There are 10 hidden switches. A switch that is on adds its own fixed numbers to the row, and there is some noise. The rows also spread widely along 17 directions, which tell nothing about the answers.
In the rows, 128 means zero.
Known rows, each followed by its switches (1 for on, 0 for off):
[159 108 160 129 101 147  68 190 116  78 161  90 143 135 139  97 133  89
 130 115 126 113 149 133 106 127 113 129 130  88 100 129 106 141 149 129
 144 163 139 140 128 143 153 121]  0 0 0 0 0 0 1 1 1 0
[106 118 131  75 152 119 123 144 134  70 137 143 105 121 105 196 154 100
 144  96  84 133 117 111 130 143 122 113 129  95 137 108 114  65 115  97
 147 179 196 168  58 164 120  90]  1 0 0 0 0 0 0 0 1 1
[129 128 151 115 120 167 125 166 122  90 169 114 150 134 127 125 159  80
  84 137 178 111 111  89  63 107  56 180 154 105 148 134 141 165 122 131
 191 187 120  98 140 146 127 159]  0 1 0 1 0 0 0 1 1 1
[126 106 122 136 105 125  75 178 118 131 173 113 141 117 106 107 146 103
 129 137 115 128  92 137 108 147 122 103 159 141 114 104 110 132 127 155
 125 143 101 101  91 158 138 122]  0 0 0 0 0 1 1 0 1 0
[106 128 118 135  70 122  75 162 131 120 137 132 140  98 145  83 116 136
 102 123 106 128 144 130 138 156 154  61 178 138 110 148  78 165 145 132
  94 129 172 134 115 116 126 165]  0 0 0 1 0 0 1 0 0 0
[111 110 104 113 144 131 110 120 114 106 119 132 124  98 108 125 146  85
 120  99 113 202 111 131 108 148 118 113 105 113 143 110 146  96 138 114
 134 136 128 120  72 143 148  96]  0 0 0 0 0 0 0 1 0 0
[154 100 118  59 129 162 119 127 100 115 114 128 136 166 137 117 140 140
 118 153 140 116  98 106 100 166 106  92 136  45  94 117 155 102 163 119
 162 140 117 170 125 147 134 113]  1 0 0 0 0 0 1 0 1 0
[119 139 119  99 114 122 109 161 151 122 147 146 129 138 136 149 147 127
 107 172 118 145 107  70  89 117 122 126 106 104 124  90  90 120 120 108
 158 176 187 115 130 129 123 143]  1 0 0 1 1 0 1 0 1 1
[132 154 147  55 109 123 104 174 130 130 110 148 122 144 143 154 146 142
 138 143  51  98 142  65  99 135 154 115 124 110 133  77  84 120  89 120
 146 149 172 170 133 156 130 123]  1 0 1 1 1 0 1 1 1 0
[117 109 108 102 113 147 110 106 129 110 130 140 149 159 138 109  87 109
 143 127 136 152 150 143 141 124 101  92  78  84  99 139 158 102 139  93
 132 128 162 141 135 101 147  83]  1 1 1 1 0 0 0 0 1 0
[ 65 127 110 120 143  92  76 172 145  83 190 111 140 118 120 152 133  92
 137 142 139 125 114 141 151 134 116  77 115 109 119 127 110  88 160 115
 137 184 178 127  88 157 136 144]  0 0 1 0 0 1 1 1 0 0
[ 94 154 120 121 157 140 173 126 124 141 142 149 156 139 105 140 117  94
 163 140 138 137  67  97  55 126  78 163  97 154 122  76 133 117  83 152
 213 134 142  90 126 162 148 100]  0 1 1 1 1 0 1 1 1 0
[ 97 129 114 165 102 110 120 162 121 124 160 131 149 120 131 122 104  98
 145 125 128 140 115 128 131 113 111 105 113 137 117 140 115 143 136 103
 132 139 161 121 115 128 149 128]  0 1 1 0 1 0 0 0 1 0
[123 116 122  90 130 166  85 120 107  89 180 105 145 148  83 118 105  85
 142 137 134 114 141 155 135 100  69 122 118 119 111 121 169 106  94 142
 154 137 115  90 116 121 142  79]  1 0 0 0 1 1 1 0 1 0
[109 136 152 113 117 139 133 161 122 118 142 127 149 166 137 136 124 124
 134 148 149 124 127 103  93 112 112 141 122 100  97 123 134 129 133 124
 175 144 135 144 157 156 128 137]  0 0 0 0 1 0 1 0 1 0
[ 42 100 108 153 134 137 154 121 168  93 166 178 139 146 147 165 104 149
 125 141 161 141  94  76 140 117 113  83 118 160  88 148 144  83 118  93
 143 146 240  96 130 113 106 150]  0 0 0 1 0 0 0 0 1 0
[ 86 144 114 107 103 132 137 131 118  91  93 143 149 102  96 123 107  89
  87  79 110 176 168 122 131 111 103 109 125 115 138 139 131 123 146  93
 111 125 148 143 120 119 149 117]  0 0 1 1 1 0 0 0 1 0
[104 122 131  68 142 154 154 116 114 119 124 151 155 183 125 147  93 127
 146 121 115 135 138 112 110  91 108 107  67 127 102 112 193  75 104 100
 153 112 130 133 168 136 148  82]  0 1 0 1 0 0 1 0 1 0
[146 131 120  99  87 117 115 136 131 145 140 144 122 133 140 149 107 116
 151 149  84 115 133 114 111 123 124 139 141 112 157 101  89 164 102 109
 136 161 157 151 106 135 121 109]  1 0 1 1 0 0 0 0 1 0
[ 99  86 145 113 134 152  49 160 147  95 150 175 142 139 116 124 119  82
  91 120  98 131 138  89 131 141 140 169 149  97 124  92 114 119 103 144
 175 161 132 122  77 178  97 104]  0 0 1 1 1 0 1 1 1 0
[109 145 119 141  97 116 122 115 159 114 146 139 141 134 169 122  81  99
 149 153 152 152 144 149 112 129 103 131  91  79 122 155  82 164 144  85
 158 165 230 150 121 103 120 122]  0 1 0 1 0 1 0 0 1 1
[115  93 115 167 114 173 132 161  97 108 139 138 150 143 107 125 129 101
 112 120 115  90  97  75 153 116  82 124 163 164  99 114 132 115 118 128
 138 113 105  92 107 137 144 107]  1 0 0 0 0 0 0 0 1 0
[107 107 104 105 107 139 124 121 127 110 146 161 140 161 121 152 102 116
 165 142 103  62 108 124 153 150  81  93 169 105 110 119 113 118 128 113
 137 142 132 174  95 159 117  95]  0 1 0 1 1 0 1 1 1 0
[112 145 148 113 103 124  97 190 116 118 164 111 134 144 132 125 176 117
 160 140 132  90 122 130 106 132  94 103 154 135 112 125 117 129 104 140
 125 156 124 140 128 146 134 138]  1 0 1 1 1 0 1 0 1 1
[145 135 138 127  67 145 138 137 125 116 145 125 151 164 147 116  73 125
 169 134 120  72 157 133 126 111  94 117 149 104 100 144 104 173 134 111
 142 122 145 176 161 130 140 114]  0 0 0 1 1 0 0 1 1 0
[ 93 142 139 128 109 121 133 142 151 116 148 136 149 141 111 138 102 111
 135 115 134 145 139 129 115 123 127 128 138 120 104 117 111 122 139 133
 158 140 154 128 133 159 127 121]  1 0 0 1 0 0 0 0 0 0
[115 141 130 143 129 151 133 138 123  94 115 134 137 140 113 147 129  83
 150 133 110 126 128  94 121 122  79 163 109 112 111  97  82 109 110 114
 172 152 188 128 102 122 137  89]  1 1 0 0 1 0 1 0 1 0
[119 120 122 153  69 142 128 159 134  86 151 122 149 100  50 127 134  88
 106  83 123 110 118 133 120 141  68 117 234 136 117 122  81 146 149 146
 106 153 105 123  96 152 137 126]  0 0 0 1 1 0 0 0 1 0
[158  80 122 114  93 145  93 122 157  80 137 173 123 121 119 115 138 105
 109 102 103 168 127 118 102 154 103 114 143  86 123 107 105 123 130 100
 110 163 162 139  90 126 126  92]  1 0 0 1 1 0 1 1 1 1
[127 126 115 119  97 141  94 152 120 112 156 108 123 130 117 138 142 117
 149 145 104  94 131 109 141 129 103  95 152 133 120 116 105 121 112 126
 123 141 142 130 109 122 143 125]  0 0 0 0 1 0 0 1 0 0
[ 82  98 101 123 144 151 131 126 113 123 108 181 130 144 123 154 153 110
 138 137  94 110  81  77 142 161  92 115 157 142 124  95 133  91 103 120
 136 122 109 141  70 166 109  96]  0 0 0 1 1 0 1 1 1 0
[143 107 169 143 120 155 156 136 115  29 116 122 133 140 167 143 145  81
 148  80 134 124 152 114 106 131  61 149 115  80 120 155 122 123 163  63
 140 180 197 179 128 113 143 114]  1 0 0 1 0 0 1 1 0 0

New rows. What belongs after each?
[125 108 134 124 116 132  93 160 121 109 134 137 143 138 136  97 145 112
 119 117 127 172 128 116 107 139 129 100 105  98 103 114 146 110 151 115
 131 132 115 132 131 143 155 118]  1 0 1 0 1 0 1 1 0 0
[112 127 149 149  94 105 102 172 113 151 119 135 130 141 162 120 142 119
 151 123 108 159 143 128 123 139 164 118 128 115 119 133 122 144 144 107
 119 119 102 174 118 162 127 127]  0 0 0 0 1 0 0 0 0 0
[ 99 124 141  96 120 141 113 158 112 110 159 118 142 172 133 153 120 123
 168 137 117  66 130 117 146 122 109  96 132 110  93 140 148  99 114 118
 156 136 141 163 131 154 126 114]  0 1 0 1 1 0 0 0 1 0
[103 123 128 135 138 163 153 141  79  77 106 101 151 143 155 114 113 107
 170 103 143  83 124 127 148 150  74  85 107 103  73 168 139 101 154 102
 153 112 186 176 122 109 164 106]  0 0 1 1 0 0 0 0 1 0
[ 87 129 149 105 124 105 130 149 155  95 165 149 146 142 107 157 120  93
 148 107 138 143 124 143  89 129 104 139 143  97 125 115 128 117 138 122
 157 175 134 159 117 191 121 118]  0 0 1 1 1 0 1 1 1 0
[ 87 150 123  79 133 108 116 154 130 125 147 139 130 127 121 147 124 130
 145 134  98 150 121 116 102 115 147  86  97 144 124 109 138 102  99 127
 142 129 159 129 130 157 139 125]  0 0 0 0 1 0 1 1 1 0
[ 96 118 139 114 110 145 132 122 133 101 125 175 139 130 109 141  91 118
 120  87  89 121 148 114 132 133 133 123 171 144 124 124 117 127 101 121
 140 129 165 141 105 148 113 110]  0 1 0 0 0 0 1 0 0 0
[118 113 120 113 125 144  93 172 108  92 180 115 131 118 131 121 144 121
 127 138 115  92  95 101 122 128 109  78 143 154 115 129 134 121 106 137
 135 147 160  94 114 135 143 143]  1 0 0 0 0 0 1 1 1 0
[116 113 127 156 107 113 108 155 115 115 152 131 135 130 126 132 127  85
 167 118 109 135 122 142 141 130 103 119 123 119 124 125 120 127 131 103
 120 138 125 142  88 143 140  91]  1 0 1 0 1 1 0 0 1 0
[141 121 120 157  72 107 135 135 130 132 182 123 142 115 108 115  68 128
 181 106 111 122 109 168 115 134 129  85 159 141  98 132  99 163 140 129
 131 122 150 139 116 143 154 111]  0 0 0 0 1 0 0 0 0 0
[146 108 131  99 100 139 137 125 130  89 140 146 130 144 104 162 125 113
 132 124 104  97 117 109 120 145  85 127 182  76 126 108  97 128 148  99
 143 172 140 169 101 150 120 111]  1 0 0 0 1 1 1 0 0 0
[108 120 110 136 115 146 139 130 135 114 145 146 153 141 106 111 127 121
 118 127 153 155  98 110 106 129  89  95 123 135  87 109 137 103 136 123
 142 125 136  94 137 126 151 117]  1 0 0 1 1 0 1 0 0 1
[136 124 109 108 100 127  71 156 137 130 130 136 125 113 110 115 155 108
 113 147 101 161 122 105  97 148 120 121 139 108 136  82  83 131 117 135
 119 157 135 121  95 132 138 119]  0 0 1 0 1 0 1 1 1 0
[116 114 135 133 109 149  90 146 129 121 159 112 152 148 158  80 107 129
 140 147 162 137 126 135 110 142 126  96 108 107  72 150 137 133 135 137
 156 120 168 117 148 114 135 127]  0 0 0 1 0 1 0 0 1 0
[136 143 164 133  83 128 160 150 136 110 159 126 150 139 110 155  90  92
 163 108 118  77 135 136  91 117  85 180 183 119 134 118  78 180 115 131
 169 168 150 159 126 163 125 114]  0 0 1 1 0 1 0 0 1 0
[ 95 107 135 128  90 120  94 156 154 130 161 164 144 153 121 125 106 139
 127 133 118 149 138 123 126 122 152  98 146 131  95 119 125 124 124 126
 119 130 133 129 133 157 115 126]  0 0 0 0 1 0 1 0 1 0
[131  50 119 136 108 161  92 136 128 123 181 171 145 184 149 126 112 128
 147 158 133  86  92  95 139 129  92 110 136 116  96 118 161 116 107 102
 138 150 123 119 120 125 115 103]  0 1 1 1 1 0 1 0 1 0
[132 101 146 135 109 171 112 137 122 109 133 142 146 159 117 107  94 132
 162 101  93  94 133 110 145 151 134 107 143 129  56 109 122 100 103 147
 162  90 154 134 124 136 142  75]  1 0 0 1 1 0 0 0 0 0
[117  86 143 123 107 169  57 145 135 134 155 143 151 162 117  76 105 118
 117 131 140 133 143 131 133 151 141 126 153 108  78 117 143 124 102 170
 156 109 104 109 117 145 118  94]  0 0 1 0 0 1 0 0 1 0
[118 144 166  88 112 138  71 146 110 133 112 136 120 146 168 104 132 119
 166 128  90 125 188 135 119 144 156 133 126 113 132 130 128 148  78 136
 143 119 138 177 122 142 117 112]  0 0 1 0 1 0 1 1 0 0
[111 145 129 116  82 106 131 155 148 137 133 141 143 139 145 127 124 140
 131 135 129 148 134 107 100 126 133  92 128 110 119 123 113 143 152 102
 124 140 146 156 159 141 141 155]  0 0 1 1 1 0 0 1 0 0
[122 113 105 114 104 123 119 161 124 117 159 135 156 165 119 152 117 111
 138 151 102  70 109 101 154 111  85  89 131 117 118  90 116 105 157  98
 122 153 104 138 131 153 154 112]  1 0 1 1 0 1 1 1 0 0
[ 68 164  84 114 125 130 141 122 131 126 113 122 139 132  60 162 152 107
 134 148 120 154 122 112 137 115  68  93 118 156 117  78 108  60 119 126
 109 127 128  99 115 118 154 104]  0 0 0 0 1 1 1 0 0 0
[117 146 100 130  75 108 109 155 167 111 194 109 144 127  62 160 118  89
 135 149 136 122 123 139 117 100  72 119 161 113 133  96  71 134 143 128
 126 187 136 110 118 147 142 127]  0 1 0 0 1 0 0 1 1 0
[112 109 100 189 115 115 128 156 135 108 138 149 148  92 118 106 107  94
 131  92 116 182  84 117 112 144 120  99  90 136  94 111  89 117 152 103
 134 126 194 108  87 121 170 100]  0 0 1 1 1 0 0 0 1 1
[107 147 146 137 107 133 102 135 124 127 132 131 142 143 130 104 116  93
 184 122 113 136 152 161 115 140 108 137 120 127 103 123 107 135  94 144
 144 120 145 140 114 138 126  83]  1 1 0 1 1 0 1 0 1 0
[159  86 137 113 124 149 128 128 124 108 151 124 131 160 149 121 148 133
 177 137 149 137  82 131  74 164  93 105 116  90  82 115 146 103 136 121
 150 153 151 143 127 130 138  97]  1 0 0 1 0 0 1 0 1 0
[171  71 111 145 114 134  83 140 131 142 155 143 114 146 194 119 160 129
 135 188 141 166  82  90  89 146 123 127  90  89 124 104 112 137 139  83
 141 178 167 120 102 102 126 130]  0 0 0 0 0 0 1 0 0 1
[128 145 149 110 112 135 138 151 119  94 121 134 141 119 101 124 130  92
 148  84  94 139 138 127  85 132  92 127 121 126 128 109 111 123 108 118
 134 134 151 142 125 138 162  95]  0 1 1 0 1 1 1 1 1 0
[153 111 125 124 120 176  69 170  79 101 100  88 117 126 147 112 169  96
 130 140  90 103 144  84 146 140 106 127 116 108 116 117 100 113 110 117
 132 134 159 136  88  94 149 103]  0 0 0 0 0 0 0 0 1 0
[101 166 122 118  97 142 104 157 135  93 106 105 166 137 102  90  93 107
 119  95 111 132 186 137 156 119 122  64  85 111  64 119  89  87 163 124
 123  91 167 141 156 117 186  97]  0 0 0 1 0 1 0 1 0 1
[124  82 153 138 128 179 121 132 100  84 106 163 138 150 128 137 130  83
 111  93 100 111 142  91 137 136  95 170 159 111 128 121 135 120 117 102
 153 143 119 148  87 143 114  91]  0 1 0 0 0 0 1 0 0 0
[129  94 116 124 122 134 118 132 118 106 155 144 131 175 152 154 123 110
 190 138 107  95 121 127 153 116  86  92  91 115 105 116 143  91 127  77
 122 140 133 163 113 132 144  79]  0 0 0 1 1 0 1 1 0 1
[163  63  95 150  81 162  77 170 109 146 126 147 128 145 148 110 165 129
 102 162  86 120  94  57 144 138 115  99 145 132 116  89 114 123 127 103
  88 130  95 103 103 109 137 110]  1 0 0 1 0 0 0 0 1 0
[109 155 146 101  94 132 117 136 164 101 131 147 143 133 110 105 125 129
 125 107 132 152 150 136  91 155 123 102 151 102  93 115  93 126 133 146
 145 136 167 147 141 148 131 126]  1 0 0 1 1 0 1 1 0 1
[120 100 161 130 146 175 131 161 103 112 112 175 151 179 160 128 148  96
 112 120 109  90 111  54 114 130 107 170 127 119 116 102 150 118 112 113
 191 128  95 136 122 176 121 104]  1 1 0 1 0 0 1 1 0 1
[106  94 162 159 120 154 114 172 116  85 137 167 154 144 140 118 120  92
 112  92 105 112 121  86 126 130 120 146 145 126 100 131 129 130 123 114
 159 132 140 128 112 160 120 112]  1 1 0 1 1 0 1 0 1 0
[128 125 156  90 157 145 155 118  98  88 113 119 130 134 135 125 140 102
 158  97 146 184 116 142  56 147  98 142  87  79 113 136 173 107 130 112
 180 140 153 162 121 144 147  97]  0 0 0 0 1 0 1 0 1 0
[ 87  99 128  87 138 180  54 134  98 109 167 127 133 150 131 105 121 125
 148 149 118  67 133 124 161 145 115  89 158 145  92 144 167 107  58 166
 156 112 141 111  98 127 105 108]  0 0 0 1 1 0 1 0 1 0
[ 73  93 124 127 153 153  73 165  94  87 118 141 138 147 138 131 174  74
 101 132 120 127 127  93 168 138  96 126 127 102 121 131 158  86 136 105
 134 145 101 134  74 152 110 111]  1 0 0 1 1 0 1 0 1 0
[121 122 135 144  89 128 144 158 151  92 154 154 151 141 103 144 107 100
 117 102 121 139 136 108 116  92  96 124 128 124 117 118 113 129 143  91
 127 142 137 129 139 148 150 112]  0 0 0 0 1 1 0 1 1 1
[130  70 143  96 133 133 100 161 116 143 131 180 126 173 157 160 153 120
 134 138  81 148 109  74 103 118 145 144  98 112 140  84 172  97 102  86
 135 150  86 149 113 167 114  93]  0 0 1 1 1 0 1 0 1 0
[105 143 147 130 144 119 132 166  89  91 167  93 138 117 108 167 131  61
 161 109 113  99 120 140 117 101  88 164 134 144 151 120 122 132 119 124
 173 171 128 132  87 171 141 117]  0 0 0 0 0 0 1 0 0 0
[103  92 119 124 119 148  49 167 125 108 170 128 147 155 138 102  99 109
 117 155 131  95 129 114 169 140 141  97 138  81  81 134 129 120 144 137
 166 130 130 137 101 160 122 122]  0 0 0 0 1 0 0 1 1 0
[ 74  95 152 141 134 142  79 177 158 112 178 149 151 165 104 130 149 128
 152 123 133 109 101 101 126 159 135 103 151 142  54  94 123  61 101 165
 160 144 149 105 117 167 119 116]  0 1 1 1 1 0 1 0 0 0
[121 117 112 101 109 125 148 149 138  99 152 141 138 163 102 180 112 143
 166 132  92  89 104  97 136 118 103  66 118 118  85 100 109  70 135  88
 122 150 183 156 136 136 152 104]  0 1 0 0 1 0 1 0 1 0
[ 80 112 151 128 163 119 114 146 129  86 156 139 139 169 156 158 108 100
 186 122 128 130 133 132 144 123 131 119  72  96  88 128 153  75 137  99
 176 142 168 168 112 171 130  96]  0 0 0 0 1 0 1 1 0 0
[ 49 158 174 164 134 140 140 157 114  50 108 111 146 122 136 131 138  78
 160  58 134 131 180 138 149 131  97 120 118 134  92 183 124  98 131 104
 142 126 206 163 120 121 135 124]  0 1 0 1 1 0 0 0 0 0
[ 71 162 114  81 115 137  90 174 126 103 160 108 157 170  84 144 114 113
 137 139 115  71 166 117 180  87  99  66 117 125  89 118 141  72 115 135
 132 121 125 128 153 145 158 112]  1 1 1 0 1 0 0 1 1 0
[121 132 131 126 117 123  98 173 110 109 136 117 136 119 119 139 140  89
 157 131  89  83 102 119 121 168 110 125 160  98 114 107  62 130 134 134
 160 163 156 164  71 166 128 112]  0 1 0 1 1 0 1 0 1 0
[122  94 158 132 117 162 109 157 146  86 143 144 136 161 119 136 163 113
 137 117 138 117 119  98 104 152  89 141 161 111  87 101 115  94 113 136
 142 167 155 129 120 140 118 107]  1 0 1 1 0 0 1 0 1 0
[114 166 175  93 120 178 114 121 101 111  67 111 120 117 119  92 194  96
 151 102 136 152 163 144  60 190  86 173 183 112 124 133 112 147  73 181
 158 125 131 163 103 131 107 109]  0 0 0 1 1 0 1 0 1 0
[157  71 160 102 116 134  76 167 122 103 153 130 115 152 174 137 188 126
 140 136 122 149 118  97  86 146 127 122 114  79 126 118 153 110 130  85
 123 188 138 157 121 126 121 132]  0 0 1 1 1 0 1 0 0 0
[127 142 153 140  91 142 121 198 121 100 129 113 168 158 104 119 128  84
 121 105 119  91 147 113 125 113  88 130 136  97  86 110  95 123 166 122
 147 125  87 157 146 172 165 105]  0 0 0 1 1 1 0 1 1 1
[126 144  93 117  81 130 101 138 132 139 149 122 133 128 148 131  97 118
 139 178 102  98 139 103 136 102 108 109 124 138 143 117  80 165 107 111
 128 146 176 121 126 104 134 133]  0 0 0 1 0 0 0 1 1 0
[122 124 134 127 105 120 114 139 131 125 114 155 138 143 148 119 113 118
 167 111  78 145 140 123 119 143 141 100  97 120 106 107 107 116 124 103
 124 118 155 163 124 140 144  91]  0 1 0 1 1 0 1 1 0 0
[ 98 121 160  92 130 125 111 144 125  71 151 130 148 154 126 157 115  85
 150 100 120 120 163 144 131 115  98 129 104  80 125 140 151  99 137  86
 150 172 153 170 126 145 129 104]  0 1 1 1 1 1 1 0 0 0
[ 73 154 125  79 128  99  87 166 128  91 178 116 128  92 113 144 126 102
 139 119  98 121 129 143 119 124 132  81 136 146 146 137 122 125 102 136
 134 159 178 128  97 159 126 147]  0 0 0 1 1 0 1 1 1 0
[173 111 124  89  94 153  97 124 103  92 167 111 136 107 111 102  90  92
 128 112  98 118 141 154  98 114  94 128 140 119 146 126 128 169 104 127
 139 155 150 110 111 112 144  99]  1 0 0 1 0 0 1 0 1 0
[126 101 135 111 129 163 101 163  99 121 109 142 138 146 148 115 143 114
 114 125 100 113 118  73 128 145 130 129 125 111 109 109 137 112 114 124
 156 123 128 134 110 141 133 105]  1 0 1 1 0 0 0 0 1 0
[ 93 124 139 146 121 134 109 171 134 129 123 158 150 161 128 118 128 111
 123 125 123 143 127  96 135 131 135 122 105 107  82 106 118  99 136 119
 153 111 128 137 122 158 139 100]  1 0 1 0 1 1 0 0 1 1
[141  91 111 130  92 161  68 139 118 126 130 129 146 150 141  76 154  97
 110 156 137 169 137 123 114 128  81 112 105 104 117 115 149 131 135 111
  99 125  76 106 133 103 144 104]  0 0 0 1 1 1 1 1 1 0
[156 103 147  86  88 113  54 158 161  71 244 100 126 134 134 120  97 134
 187 135 121  88 131 175 105 135 128  65 139  96  92 143 110 136 112 137
 136 187 218 134 134 131 133 128]  1 0 0 1 1 0 1 1 1 0
[118 149 144 126 114 120 138 162 119 132 117 131 142 130 108 143 142 106
 157 104  80 145 123 106  89 125 126 133 107 149 116  83 101 107 107 124
 142 130 139 130 128 148 154 101]  0 1 0 1 1 0 1 0 0 0
[115 115 121 115 105 117  92 140 154 104 164 122 140 142 107 138 144  90
 136 135 139 158 129 142 114 135  92 111 120  78 124 112 124 105 157 107
 128 171 119 134 115 145 134 114]  0 1 0 1 1 1 0 1 0 0
[ 77 149 123 115 130 124  88 148 130 129 119 144 150 134 105 129  84  89
 150 126  88 101 141 137 151 157 142 135 146 109 100  92  65 114 118 161
 177 131 159 162  72 182 119  85]  0 0 1 1 0 0 1 0 1 0
[124 120 135 143  75 125 119 160 118 132 157 131 151 135 126 111 114 106
 146 115 122 118 138 148 110 108  96 118 156 156 128 128 124 162 121 122
 101 139 101 129 135 137 141 120]  0 0 1 1 0 0 1 0 1 0
[108 126 118 123 122 113 115 156 129 130 134 142 138 133 128 148 127 104
 144 131  86 133 112 105 120 126 131 119 115 139 130  83 102 111 128 117
 137 141 130 132 104 164 140 108]  0 0 0 1 0 0 1 1 0 0
[112 142  97 113 112 135 166 142 139  94 112 145 143 117  87 159 127 104
 111 110 102 103  92  89 121 148  77 101 157 110 119  91  66 104 158 109
 143 146 164 152  93 153 152 111]  0 0 0 1 0 1 0 1 1 1
[122 151 141 129  98 149 151 151 119 105 112  97 139 131 128 111 166 131
 157 116 148 135 126 125  78 143  77  93 135 142  88 132 107 116 129 131
 112 133 173 134 160 101 157 134]  0 0 0 1 0 0 1 0 1 0
[101 133 148 106  99 152 100 117 143 119  92 154 118 123 112 120 169 117
 107 115 115 183 169 118 101 154 121 142 171 128 141 113 109 125  96 136
 107 138 136 133 108 121 100 119]  0 0 0 0 0 1 1 0 0 0
[120 121 139 116 126 124 122 144 128 111 150 130 139 156 135 143 126 106
 178 131 120 117 110 135 106 142 106 123 116 101 103 112 117 107 127 121
 156 158 158 151 112 155 129  94]  1 1 0 1 0 0 1 0 1 0
[144 113 170 114 108 152 117 153  90 103 141 111 125 152 170 129 140 112
 166 117 117  74 142 125 120 140 109 140 164 105 126 155 141 157 115 118
 155 147 128 175 119 144 116 123]  1 0 0 1 0 0 0 0 0 0
[111 120 132  94 115 116 119 121 150 149 142 177 121 162 128 148 137 149
 182 137 105 130 108 131 107 166 131  91 138 117 109  99 118  98  92 121
 132 138 150 167 104 150 114  93]  0 1 1 0 1 1 1 0 0 1
[109 105 123 102 118 128  78 163 129 112 117 154 122 138 157 139 165 108
 120 138  90 129 128  89 145 155 129 102 128  94 139 115 117 105 131  95
 110 152 138 159  87 143 116 115]  1 0 1 1 0 1 0 1 1 0
[118 111 123 121 103 127  98 138 173 106 168 155 149 164  88 154 105  91
 155 132 116 123 131 130 118 124  88 144 134  93 107  77  91 101 124 124
 147 178 142 136 113 160 129  81]  0 1 1 1 1 0 1 1 1 0
[115 152 137 127  92 115 100 158 165 110 178 113 149 143 115 123  82 116
 169 124 129 142 165 151 115  94 126 107  79 122  81 117  92 117 109 123
 145 143 213 121 156 111 157 104]  0 0 1 1 1 0 0 0 1 1
[138 113 125 115 118 117  75 171 106 124 178  83 137 143 141 113 152 104
 171 157 139 141 108 154 100 124 105  98  85 102 104 119 144 114 139 121
 133 158 118 125 125 134 154 114]  0 0 0 1 1 0 1 0 1 0
[113 145 114  90 121 129 164 130 147 133 142 144 138 134 100 155 140 141
 128 147 135 172  92  83  53 107  94 117  98 147 124  81 133 101  97 119
 147 157 174  90 161 115 148 132]  0 0 1 1 1 0 1 0 1 0
[ 96 125 148 160 131 110 115 189  60 112 127 107 127 116 178 117 153  90
 186  85  87 130 133 149 152 123 137  88  96 168 127 170 164 123 120  97
  97  98 118 158  94 147 155 106]  1 0 0 0 0 0 0 0 1 0
